There are 10 hidden switches. A switch that is on adds its own fixed numbers to the row, and there is some noise. The rows also spread widely along 12 directions, which tell nothing about the answers.
Known rows, each followed by its switches (1 for on, 0 for off):
[ 14.4  10.4 -31.7  10.4  51.0 -45.8 -17.0 -44.0  18.1  36.8 -13.7   6.2
  35.4   8.9  39.9   9.1  22.1 -17.2  12.6 -14.3  -8.4  55.1   7.6 -28.5
  11.2 -23.7 -20.8 -21.7 -20.6  -4.3   2.3  14.5 -11.0  -7.7   9.0 -14.7
  32.7  12.5   8.3]
0 0 1 0 0 0 0 0 0 1
[ 24.6 -10.5 -10.7   0.7   4.6   6.2 -14.8 -39.7   1.7   2.6  13.7  13.9
  13.0  24.2  37.2  17.1  14.0 -33.7  10.6  18.0   6.9  -6.8   4.0   0.3
 -32.9 -29.4   5.9   8.3  45.5  14.7  34.6   3.5 -10.7  17.7  29.3  14.0
   4.9  -1.8  15.3]
0 1 1 1 0 0 1 1 1 0
[ -1.9  10.3 -31.0  15.4  10.8 -10.9   3.4   7.4  14.7 -26.1   3.5  27.2
  15.3  -1.6   2.3 -27.8  19.1  36.6   2.8  -0.4 -27.0   8.7  -4.9   5.0
  14.2   3.2  -2.3   2.7 -26.6  -0.7 -15.3 -18.9  -8.4 -16.0 -21.8 -17.3
 -35.2  32.4  12.6]
0 0 0 0 0 1 1 1 1 1
[  1.3 -13.0   1.7  16.6 -17.5  12.4  -9.4   2.4  11.6 -19.4  23.3  27.9
 -16.4   8.5   0.7 -11.2   7.3  -0.7  -9.0  -4.4  -4.4 -15.0   2.0 -13.9
  -8.9  -3.4  -2.1  -4.0  26.9  34.3   1.9  -1.2  15.0  14.1  24.6  -6.8
  -6.1   1.7  -1.2]
0 1 1 0 1 1 0 0 0 0
[ -4.5  -1.7 -27.2 -10.5 -11.2  15.5  -1.4   9.3 -19.2  -6.8   4.4   4.5
   4.4   1.6   6.6 -10.3  -1.9  -6.9   9.7   0.2  -7.3  17.7  -4.1 -15.8
 -15.2  16.4  35.5 -13.0 -14.1   5.1  -2.1 -30.0   4.6  -3.2 -17.4 -12.3
 -30.6  -1.9  15.7]
0 1 1 1 1 0 1 0 0 0
[  5.3  10.5 -16.4  -7.3 -27.2   0.4  36.0  11.6  -3.2 -36.1  21.3   7.4
  11.3  12.9 -10.5 -21.9   6.7   1.9  18.4  10.3  -4.0  -2.1  -9.7  -6.1
  -8.4  -1.9  25.4   0.8   7.8  -6.1   2.6 -22.2 -15.2   5.1 -13.5   0.0
 -36.1  19.8  -1.0]
0 0 1 1 0 1 1 0 0 1
[ 14.6 -14.3 -38.5  30.2  16.6   1.9  -3.0  -9.7  -6.3  -8.1  -7.0  27.4
 -10.3  15.9  22.8  -1.9  22.6  11.1  20.1 -11.0 -14.5  -7.1 -32.8 -31.5
 -18.7  17.0 -29.9   4.0   6.6  19.0 -45.9 -19.2   3.0  17.2  30.5 -11.1
  -8.2   7.1  21.6]
0 1 1 0 1 0 1 1 1 1
[-10.1   5.0   2.0   1.0  25.9  -0.5 -14.2 -10.6  13.9  -8.9  -3.7   0.2
  -0.3   4.2   4.4   5.3   2.2  11.0  10.0   7.7 -18.5   0.4  13.4   6.4
  -7.8   3.6 -12.9  18.1  -3.9   1.6   7.7  17.8   0.8  -5.6  31.3   0.9
   0.4  -8.1   4.3]
0 0 1 0 1 1 1 0 0 0
[  1.4   9.4 -32.4  18.9  22.9  -4.9   8.0   8.2  10.6 -25.5   5.0  22.8
 -17.0  -8.3 -17.7 -13.0   8.4  43.7   8.7   5.3 -11.6 -12.3 -17.2 -14.2
   5.3  29.3 -27.8   7.1 -16.1   5.3 -34.9  -9.7 -14.9 -16.5 -11.5 -11.6
 -39.0  25.3   5.7]
0 0 0 1 0 0 0 1 0 1
[  4.7 -13.6 -20.5 -15.9  19.9  13.8   5.7 -24.4 -20.0 -10.7 -13.8  -3.3
  28.4   5.0  32.7  10.9  20.5   2.6  16.2  11.9 -31.5  11.2  -8.0  43.2
 -19.6  -2.2  12.9  30.7  -4.2  10.7  19.9  -4.8 -14.4 -10.4  18.5   2.8
 -16.7   4.2   3.0]
1 0 1 1 0 1 1 0 1 0
[-10.6  17.0   7.7 -13.7  -8.8  24.1  22.1  34.7  -2.2 -44.6   6.3   3.2
 -30.0   8.2 -39.0  -3.2 -19.7  33.5   6.4   7.1  -4.1 -23.8 -12.3 -13.1
   1.8  45.9 -13.8  22.1   1.2   5.8 -20.1  11.5  -0.3  -8.5  18.8  14.7
 -27.3  -0.7  -3.2]
0 1 0 1 0 0 0 0 1 0
[  6.4 -24.1 -13.4  17.3  18.1  -9.7  20.2  -2.9 -16.4 -29.1  -8.0   5.0
  19.2   2.6  10.0 -29.3  16.5  25.3  18.2  -5.1 -16.4  -2.7   1.2   1.2
 -21.2   8.2   4.5  12.6 -14.8   4.2   1.6  -6.8 -18.2  -4.5   3.9 -11.3
 -25.2  13.5   2.8]
0 0 1 0 1 1 1 0 0 0
[  3.6  11.2 -10.2 -22.4 -14.5  -1.2  19.2  -4.1   0.3 -35.8   6.2   9.3
  22.7  13.0   2.2  -7.8   5.6   6.3  14.9  -3.0 -12.0   8.6  18.9  -9.7
  -7.9   9.9  19.4   7.3   2.3 -10.1  -0.1  -5.5   1.1 -13.8  14.4  14.6
 -13.9   2.5   7.9]
0 1 1 0 1 0 1 0 1 0
[-22.0  33.1 -19.7  -3.0  41.4  -8.5  -2.3   6.8  35.3   2.7 -27.1  -1.5
   8.3   1.0  -7.6  -3.1   5.2  40.1  25.6   8.1 -34.3  24.3  -8.6   1.8
  22.2  25.3 -19.4  21.2 -44.9 -25.4 -22.2   4.0   1.9 -26.8  10.7  -7.3
  -2.7   5.0  18.4]
1 0 1 1 0 1 1 0 0 1
[ -6.2 -31.8   3.9  34.3  18.2   9.1  28.7  32.6  -8.0 -14.7 -24.9  -6.4
  -0.9   1.5  -2.2 -24.2   1.8  33.0   9.8  -1.8  -8.7   1.0 -37.7 -15.0
 -11.4  32.5 -16.0  16.9  -8.9   1.9  -1.6   8.3 -10.0  19.4  23.9 -21.8
  -3.3  11.6  -4.6]
1 1 0 1 0 0 0 0 0 1
[  8.1 -10.2  -6.6   4.4  18.9   6.7  -5.3  -5.2 -21.1   4.3  -4.6 -17.1
  14.9   8.2  12.7  -7.1  -3.0 -32.8  28.5  28.9   8.6   4.7 -10.5   9.7
 -33.2 -15.0  12.6  15.4   2.1  -5.4  37.2  -4.7 -24.1  17.8 -12.9  -8.4
 -15.6   4.7  16.4]
0 0 1 0 0 0 1 1 0 0
[ 10.8  24.2 -20.8 -13.5  -6.9   8.3  -6.7 -20.1  31.4 -10.5  27.4  16.0
  -2.6   5.8   3.1  18.3   7.8  -6.8   2.2  26.0  -6.4  -0.1   2.0   0.6
   5.9  -0.9 -10.3   8.1  35.9   3.7   5.7   1.9   0.3  -2.6  25.9  14.3
  -8.6  11.0   2.9]
1 1 0 1 0 1 1 1 0 0
[  5.9 -24.0 -18.7  17.5  23.1 -15.7   4.0 -17.3 -16.5   5.1  -7.5   9.7
   3.5  17.9  20.3 -18.6   8.7   0.7  15.1 -21.8   5.0   9.9   6.2 -28.6
 -32.8   5.0  15.8 -15.3 -21.0  12.0  -9.4  -9.0  -9.9  -5.6 -11.2  -9.6
  -7.1  -2.4  18.3]
0 0 1 1 1 0 0 1 0 1
[ -3.7   0.8 -10.0  10.5  -9.8  -1.6   7.3  25.6  24.3 -32.1   3.5  22.5
  21.7 -15.1   2.8 -14.6  11.3  37.7 -10.1  -4.4 -27.8  13.2  -0.4 -18.1
  22.1  24.0  -9.8  -1.1  -8.1  -5.6 -11.5  -4.0   7.9  -3.2  18.8 -18.7
  -6.1  20.0   5.1]
0 0 0 0 0 0 0 0 1 0
[ 17.0 -25.6 -13.4  14.0  35.7 -15.9  19.0  -9.8 -15.1  -7.1 -22.3 -23.9
  43.0   5.9  30.4 -19.1   2.2  11.8  21.5  12.6   3.4  36.2  12.0   1.1
 -26.4   7.9  17.5  18.7 -14.0 -23.0  47.4  23.2 -37.6   5.3   6.1 -10.8
  -4.6  11.0   1.3]
0 1 1 1 0 1 1 0 1 1
[ 11.1  21.1 -37.1  -0.6   7.2 -33.9   8.8 -27.1  39.9   2.8  -0.4  32.7
  50.7  16.0  29.2 -18.7  34.9  16.5  15.7 -17.8 -27.2  36.6  12.9 -23.6
  16.5 -23.5  14.9 -17.0 -18.9 -18.1  -9.5 -21.8  -0.6 -22.9  -7.1  -4.4
   5.9  18.4  24.3]
0 1 1 1 0 1 1 0 0 1
[ -9.3  16.7  -0.5 -18.8 -16.1  16.3  12.3  -1.2  10.9 -32.3  13.4  13.1
   2.3  10.5  -6.3   5.1   5.2  11.2   7.3   9.3 -16.0 -12.1   3.7  13.2
  -6.1   1.7  16.1  16.9  15.6   1.3  11.0  -5.1  -0.3 -10.5  11.5  17.0
 -23.1  -1.2  -1.3]
0 1 0 1 0 0 1 0 0 1
[  8.0  -4.9 -23.1 -11.7 -43.3  25.4   1.5 -11.4   3.9 -50.6  40.9  41.6
  -8.4  -9.6   5.1  14.7  22.7   2.4 -18.3  -0.2 -22.3 -20.0   8.6   7.7
  -5.4   1.4   4.4   2.5  48.5  39.8  -7.5 -18.2  15.9  -3.7  34.1   4.7
 -31.5   9.4 -14.5]
0 1 1 0 1 0 0 0 0 0
[-18.9  -1.2   3.2  -9.5   5.2   4.2 -32.0   7.7   1.5  -5.8   3.4  -5.6
   7.4  -9.8  10.6 -12.2 -18.6   0.6 -13.7   3.5  -0.2  38.3  41.1   1.0
  -5.0  16.8  35.7  -8.6 -24.3  -0.2  40.5  14.3   5.7 -13.1  -6.3 -15.8
 -14.0  -8.6   5.0]
0 0 1 0 0 1 1 0 1 0
[  0.8  -6.3 -15.0   1.1  -0.2  12.0  10.5   3.0   1.6 -38.9  13.2  -2.5
  -8.3 -10.4  -4.3   1.5   2.0  12.6   6.2  21.7  -6.5   2.6  -1.5  12.6
 -13.8  27.4 -11.6  23.6  19.7   0.9   8.6   9.4 -11.6   3.5  32.3  -5.5
 -28.7  13.5 -15.1]
1 0 1 0 0 1 1 1 0 1
[  1.4   4.8  -8.2  -0.9 -14.7   4.9  14.2  13.0   4.1 -27.3  13.8   7.8
  13.8  -1.1  -5.9 -13.8   6.0  -9.0   0.6  19.3  -3.9   6.0 -10.1   9.8
   4.4  -6.4   5.4   6.7  16.1   6.2  22.1  -2.6  -3.9  11.2   3.8  -8.1
 -17.9  30.9  -7.9]
1 0 1 0 0 0 0 0 1 0
[ 16.8 -12.3 -36.4  -0.7  -6.6  15.8  18.5   8.3 -12.2 -36.1  13.4  14.4
   7.4 -14.3   5.4   0.9  18.2  22.3  -1.5   8.6 -22.0   2.8 -17.7  -1.9
  -3.4  20.1  -9.8  10.4  12.2  10.4 -12.9 -14.0 -11.7  -7.7  14.4 -12.6
 -33.5  22.5  -5.0]
0 1 1 1 0 0 0 1 0 0
[-11.4  22.3  -5.2 -27.9   5.9  -1.5  27.6  10.8 -17.0 -29.5  -1.5 -11.7
   8.3  17.3  -8.4   6.9   3.0  11.1  -1.6 -12.3 -28.1  27.0 -16.1   2.9
  18.9   3.5 -16.1   6.8 -11.0   0.3  -8.2  17.2  -3.2 -12.3  29.9   4.9
  -3.4  11.4 -27.8]
0 1 1 0 0 0 1 0 1 1
[ 12.5  -0.6 -23.8  26.3   6.6   7.1  15.4  12.3  17.7 -16.0  -2.5  12.3
  11.7   3.3   5.8  -4.3  15.4  21.9  21.9  25.8 -18.4 -11.4 -35.0   1.3
   0.6   8.5 -21.8  25.7   8.2  -2.7  -9.2  -8.4 -16.4  24.1  13.9 -11.9
 -13.9  25.7  11.8]
0 0 0 1 0 1 0 0 1 1

New rows, each followed by its switches (1 for on, 0 for off):
[-10.7 -11.8  -5.7   5.8  31.3  -2.3  -1.2   4.2  -7.0   7.0 -23.3   2.9
  26.4   0.4  14.8 -17.4  11.1  19.8   6.5  -6.5 -27.1  15.1  -6.9  12.0
  -3.2  -5.4  13.5   4.4 -42.5   3.5  12.8  -9.3  -9.5 -18.6 -21.6 -17.3
  -9.5   6.6  15.4]
0 0 0 1 0 0 0 0 0 0
[ -9.6  13.1 -14.0  -4.7  12.3   7.6 -17.6   4.2  30.9   2.8  -7.8   7.3
   8.7   1.4  13.6   7.0   5.0  16.7  -1.2   4.9 -25.9  28.8  -1.6  -7.6
  17.0  17.3  -7.9   6.2  -7.3  -4.2  -0.4   7.1  17.4  -5.4  36.6  -8.0
  13.6  -0.7  13.2]
1 1 1 1 0 1 1 0 1 0
[ -3.6 -25.3  -9.1  34.4  25.9   7.1   2.4   7.7  -7.8 -20.3 -20.6  15.1
  -1.1   0.1   9.5 -21.2  14.6  33.5  16.4  -2.3 -16.6 -15.8 -22.9   0.5
 -21.3  15.9 -12.5  20.3  -9.5  12.1  -4.7  -8.3 -11.2   5.5   7.4 -16.7
 -22.5   7.1   9.6]
0 1 0 0 0 0 1 0 0 1
[ -1.6   1.9  -0.6   0.6 -11.8  11.6 -11.1  -2.7  20.9 -14.1  14.6  18.6
  -1.1   8.4   7.3  -1.9   3.3  -3.8   9.1  13.5  -3.3 -14.3   9.4 -11.7
 -19.3  -0.6  13.6   3.4  20.0  -0.6  11.3 -10.6   4.9   3.4  14.9   3.8
 -10.1  -6.4  22.4]
0 0 1 1 0 0 1 1 0 0
[-19.0  13.4  15.5 -11.0  15.0   3.0 -14.2  -2.0  25.7  -7.5  -7.0   5.5
  -1.5  12.8  -3.1  -6.5  -6.0  20.3  13.9  -1.0 -14.1  -4.2  23.7  -3.3
  -8.8  10.2  12.7  13.5 -18.3  -6.8   7.8  10.2   7.9 -21.5  14.4  11.3
   0.5 -22.4  22.7]
0 0 1 1 0 1 1 0 0 0
[ 20.9  -9.1 -23.3  19.4  10.6 -19.1  15.9 -25.2  18.4 -37.5  10.4  21.6
  16.3   4.1  15.1 -17.1  20.0  19.9  12.7   8.7   1.0  -1.5  15.2  -1.9
 -16.3   5.7  -9.5  15.5  22.4  -3.0   9.2   8.1 -18.9  -2.3  25.5   2.2
 -19.0  28.2   0.5]
1 0 1 0 0 1 1 1 1 1
[ 11.8  -1.0 -21.8 -38.1 -44.2  15.1  18.8   2.5 -17.3 -12.7  11.6   3.7
  29.9   8.6  26.1  14.6   3.0 -15.2   3.6 -15.4 -14.0  37.8   1.7 -30.0
  -5.0  25.8  36.7 -18.3   3.9   0.5 -12.3 -22.8  11.5  -1.3  15.7   6.1
   0.5  -8.9   9.8]
0 1 0 1 0 0 0 0 1 0
[-13.2 -14.5  13.1  15.5  42.8   4.3  -2.0 -17.3   1.2   4.8 -32.7   5.9
   3.4  30.1   6.9 -20.9  13.4   6.3  34.2  -2.9 -14.1 -17.9  -5.5  33.9
 -30.6 -19.2   3.1  40.6 -22.8  20.1  14.3   6.5  -3.9  -8.0   0.2   5.1
   1.1  -6.5  19.0]
1 1 1 0 1 1 0 0 0 1
[-15.6  -3.3  -2.0 -10.5 -15.3  23.9 -19.6  -0.2   5.4 -26.1  13.5  14.0
 -25.6  -4.7  -4.7   1.9  -9.2  -0.7   3.9   6.3   1.1 -11.2  23.4  -7.2
 -28.4  36.7  18.7   7.1  10.1  13.3  -3.8  -8.5  20.5  -9.1  20.8   4.8
 -25.2 -17.4  14.9]
1 0 1 0 1 0 1 1 0 0
[  8.0   8.3 -40.4 -14.5  20.5 -17.2   1.2 -24.9  -2.2   0.0  -0.2   5.5
  31.7  -3.7  29.8  11.3  15.5  14.5  -3.4 -10.2 -25.6  49.4  12.5   1.3
  14.3   8.3   5.7  -8.6 -26.8   2.6  -2.6   2.5 -13.1 -25.3  -3.3  -8.8
  -9.2  15.4  -3.6]
0 0 0 1 0 1 0 0 1 1
[ 11.8  22.2 -50.2  11.7 -10.5  11.7  -2.9  26.3  38.0 -11.9  11.8  24.7
  15.5 -20.5   2.7   2.0  16.5  28.5   1.9  28.3 -32.3  19.0 -29.7 -13.5
  38.1  22.5 -25.3   5.5   3.7  -7.5 -23.4 -21.2   3.9  10.6   8.5 -26.2
 -17.4  34.5  15.7]
0 1 0 1 0 1 0 0 1 0
[  3.6  14.7 -17.9 -20.9 -10.5  -7.9  25.3  -4.1  16.3 -35.0  17.6   6.6
  23.6   2.2  -1.3   1.1  10.4  17.1   5.3   5.4 -19.8   9.0  19.6 -12.1
   2.9   9.4   6.5   2.5   7.7 -21.9  -4.5  -2.4  -4.2 -18.4  22.9   8.7
 -13.0   8.1   1.1]
0 0 1 1 1 0 1 1 0 0
[  3.7 -17.3 -11.3  28.5 -12.7  -0.8  33.1  16.4  14.9 -49.8  21.6  27.9
  -5.3   2.2 -11.3 -25.4  17.2  47.6  -8.8  -5.3 -17.3 -23.0  -5.5 -13.3
  -1.0  17.1 -12.1   5.4  12.5  11.7 -21.3  -6.1  -5.8   1.2  17.6  -9.5
 -27.7  23.8  -7.7]
0 0 0 1 1 1 0 1 0 1
[ 29.8   0.5 -41.9 -11.2   6.3 -17.8   9.4 -13.5  -1.6  15.1   1.3 -20.9
  45.5  -9.2  29.1   4.3  -0.5 -21.1  26.1  17.7   7.3  61.5  12.9 -33.1
  -6.5  18.2  19.1 -13.1 -10.4 -30.4  16.2  -2.7 -23.6   5.1  -5.1 -15.6
   2.9  10.0  14.5]
0 0 1 1 0 1 0 0 0 0
[  9.0   0.6 -16.8  22.6  24.1 -18.4  -2.3 -27.9  28.6 -23.6  15.6  33.6
   2.4  -1.5   4.3  -5.3  23.6  23.8  -7.1   9.2  -6.6 -15.0  12.3   7.0
  -1.7 -19.3 -19.4   6.8  21.0  16.5  16.3  14.1 -16.6 -10.5  12.7  -3.0
 -17.5  26.6 -10.9]
0 0 1 1 0 0 0 0 0 1
[  0.0 -19.2 -30.8  -0.2   2.1  10.8   6.6   5.9 -40.4 -16.4  -5.6  13.2
  13.7  -2.6  18.4 -14.6  22.3   8.2   0.3 -19.1 -31.1  16.5 -29.7   3.1
  -6.9   1.6  10.5  -7.7 -19.7  27.9 -12.7 -32.2  -2.3  -7.2  -8.4 -22.9
 -31.1  13.8  -3.1]
0 1 1 0 0 0 1 0 0 0
[  3.4  13.6 -22.7   1.1  13.2  -7.5  -2.5 -18.2   6.8 -11.4   8.9  15.4
  11.4   9.1  16.0   8.5  19.4   5.4   1.1   3.3 -25.0  11.8 -10.1  12.0
  11.3 -12.5 -16.6   5.7   2.9  12.1  -1.0   0.0  -8.6  -0.2  14.8  -3.2
 -10.9  20.8  -6.8]
0 0 0 0 0 1 1 0 1 1
[-12.2  12.0   6.0  -0.9  -4.7   7.3  24.2  23.2 -14.5 -18.1   8.2  -9.2
 -19.1  29.7 -23.7 -11.7 -16.2  -1.5   7.9   5.1   7.6  -6.8 -22.0 -16.0
  -5.5   9.5   2.7   0.5   3.7   3.9   1.2   6.7  -5.3  17.1   4.3   6.1
 -16.1   7.2  -8.8]
0 1 0 1 1 0 1 0 1 1
[-13.6  51.5 -21.0   0.5  17.5 -17.9 -10.2 -14.3  57.2 -10.6   2.6  37.3
   8.7   9.7 -12.3 -11.8  17.5  24.8  19.8   7.8 -24.5  -6.3  12.6  -0.9
  24.6 -13.7  -7.4   8.6 -15.4 -13.5 -15.7 -11.8   8.2 -27.9 -13.6   7.5
 -13.6  16.4  25.8]
0 1 0 0 1 0 1 0 0 1
[-14.4  -1.6   5.4   8.6 -26.7   1.6  24.5  27.7  16.4 -29.8  12.6  28.4
  15.4  16.3  -3.7 -24.9  24.8  26.8 -12.3 -25.9 -43.6  -0.4 -21.6  -1.8
  21.5 -17.9  -3.0  -4.6  -9.7  14.3 -20.8 -19.2  14.6  -2.7   7.6 -13.7
  -2.7  19.7  -1.9]
0 0 0 0 0 1 0 1 0 1
[  2.6  13.9  15.7 -31.9 -27.8 -11.8  27.3  -0.8  13.0 -18.1   5.5  12.7
  41.5  38.3   9.5 -15.8  11.9 -10.9   8.2 -29.0 -15.2  20.8  18.5 -22.5
   3.5 -24.3  25.6  -7.6  -2.9 -10.5   2.2  -2.3  14.1 -16.0  13.8  21.1
  26.1  -2.0  15.8]
0 1 1 0 0 0 0 1 1 0
[ -6.5 -32.7  22.0  21.2  23.8  -0.7  15.1   0.8  -2.1 -14.0 -12.9  -1.1
   9.1  18.1  13.6 -11.8  11.8  22.9  -0.3 -13.1 -20.2  -5.3  -5.1   8.6
 -17.3 -10.9  -7.9  18.3  -1.9  16.0  22.1  25.0 -10.0   4.9  36.7  -6.3
  12.5  -3.5 -10.9]
0 0 1 1 0 1 0 0 0 1
[ -8.2  17.6 -49.3 -15.0 -34.7  31.1 -22.9  14.8  14.5 -22.9  14.3  35.8
   3.6 -20.0   8.0  -5.0  13.5  10.6   0.4  10.6 -32.1  18.8  -7.7   8.0
  13.2  26.0  25.0  -0.9  -7.0  14.2 -21.9 -46.9  26.3 -12.4  -9.4 -17.9
 -43.5  14.1  21.8]
1 1 1 0 0 1 1 0 1 0
[ 23.8  -5.3 -18.0 -26.4 -18.9  14.3  11.7 -16.1 -33.3 -24.7  14.5 -10.5
   9.2  11.2  16.3   7.9  -6.1 -28.4  23.9  15.0  13.2  12.2   8.9  -1.9
 -34.9  16.0  26.9  11.2  22.8   5.9  18.6  -3.9 -17.2   8.9  10.9  13.7
 -26.3  -3.9   1.6]
0 1 1 0 0 1 1 0 1 0
[-21.3  -5.4  26.6  -6.9   6.1  12.2   7.3  12.7  -3.0 -12.8 -13.5   6.6
   2.1  21.9  -8.7 -27.0  -3.0  22.3  15.7 -14.0 -15.0 -17.7   7.9  11.3
 -19.5   2.2  31.0  16.2 -35.5   9.7   6.3  -6.4   1.5 -22.2 -18.6   9.0
 -13.0 -16.3  22.5]
0 0 0 1 0 1 0 0 0 0
[  0.8   1.0  -3.1  16.1  35.3 -16.3   8.7  -7.5  20.3 -14.8 -11.5   3.2
  22.4   4.3   4.9 -21.4   7.7  19.5  12.0  20.7  -1.8   2.1   6.1   7.4
  -4.7  -4.5  -4.9  18.1   0.0 -13.8  34.6  19.1 -20.0  -2.7  12.1  -3.8
  -7.6  23.9   4.6]
1 0 1 1 0 0 1 0 1 0
[  1.7 -16.5  -0.8   6.4 -19.3  -7.5  26.7  17.1  -9.0 -31.5  17.6  -1.0
   0.7  13.2  -6.8 -26.2 -12.6   5.0  -3.8  -7.6  19.1  12.9  19.3 -36.6
 -19.8  22.3  26.4 -15.5   2.1  -4.2  11.3   8.6  -7.9   6.8   1.6  -4.7
 -15.5   8.2  -2.9]
0 0 1 1 1 0 0 1 1 1
[  5.1 -15.1   8.3  -9.4 -28.4   1.0  31.4  11.6 -29.9 -16.4  -2.9  -4.4
  14.0  28.7   7.2 -24.7  -3.8 -21.4  35.8 -21.1  10.1   3.6 -10.0 -46.5
 -37.4  15.5  34.0 -11.5  -3.2  -5.2 -12.4 -25.3  -0.2  15.7   4.5   5.6
  -3.1 -15.1  21.3]
0 0 1 0 0 0 1 0 0 0
[  3.0  -5.1 -38.1  -4.0  22.4   9.6 -25.2 -15.7 -23.5  -1.2   3.8   4.0
 -20.0 -19.0   6.1   3.8  -3.8  -7.5   7.2   9.0   4.0  20.3   1.6   6.4
 -15.6  30.5   4.4  -0.1 -16.7  31.7  -3.4  -6.4  -7.3 -15.4 -16.6 -17.8
 -40.3   7.3  -0.5]
1 0 1 0 0 1 0 0 0 0
[-10.5  11.2  -4.2 -31.2 -20.1  27.9  30.2  30.1 -25.6 -67.4   5.5   2.7
  -3.2   4.7 -30.5 -22.5  -6.3  30.4  16.1   8.8 -15.3 -18.9   0.4  20.4
 -15.7  30.8  22.8  31.3 -13.6  -1.7  -7.7 -14.8  -8.8 -29.5 -14.6  14.3
 -60.9   6.8   3.3]
0 1 1 0 0 0 1 1 1 0
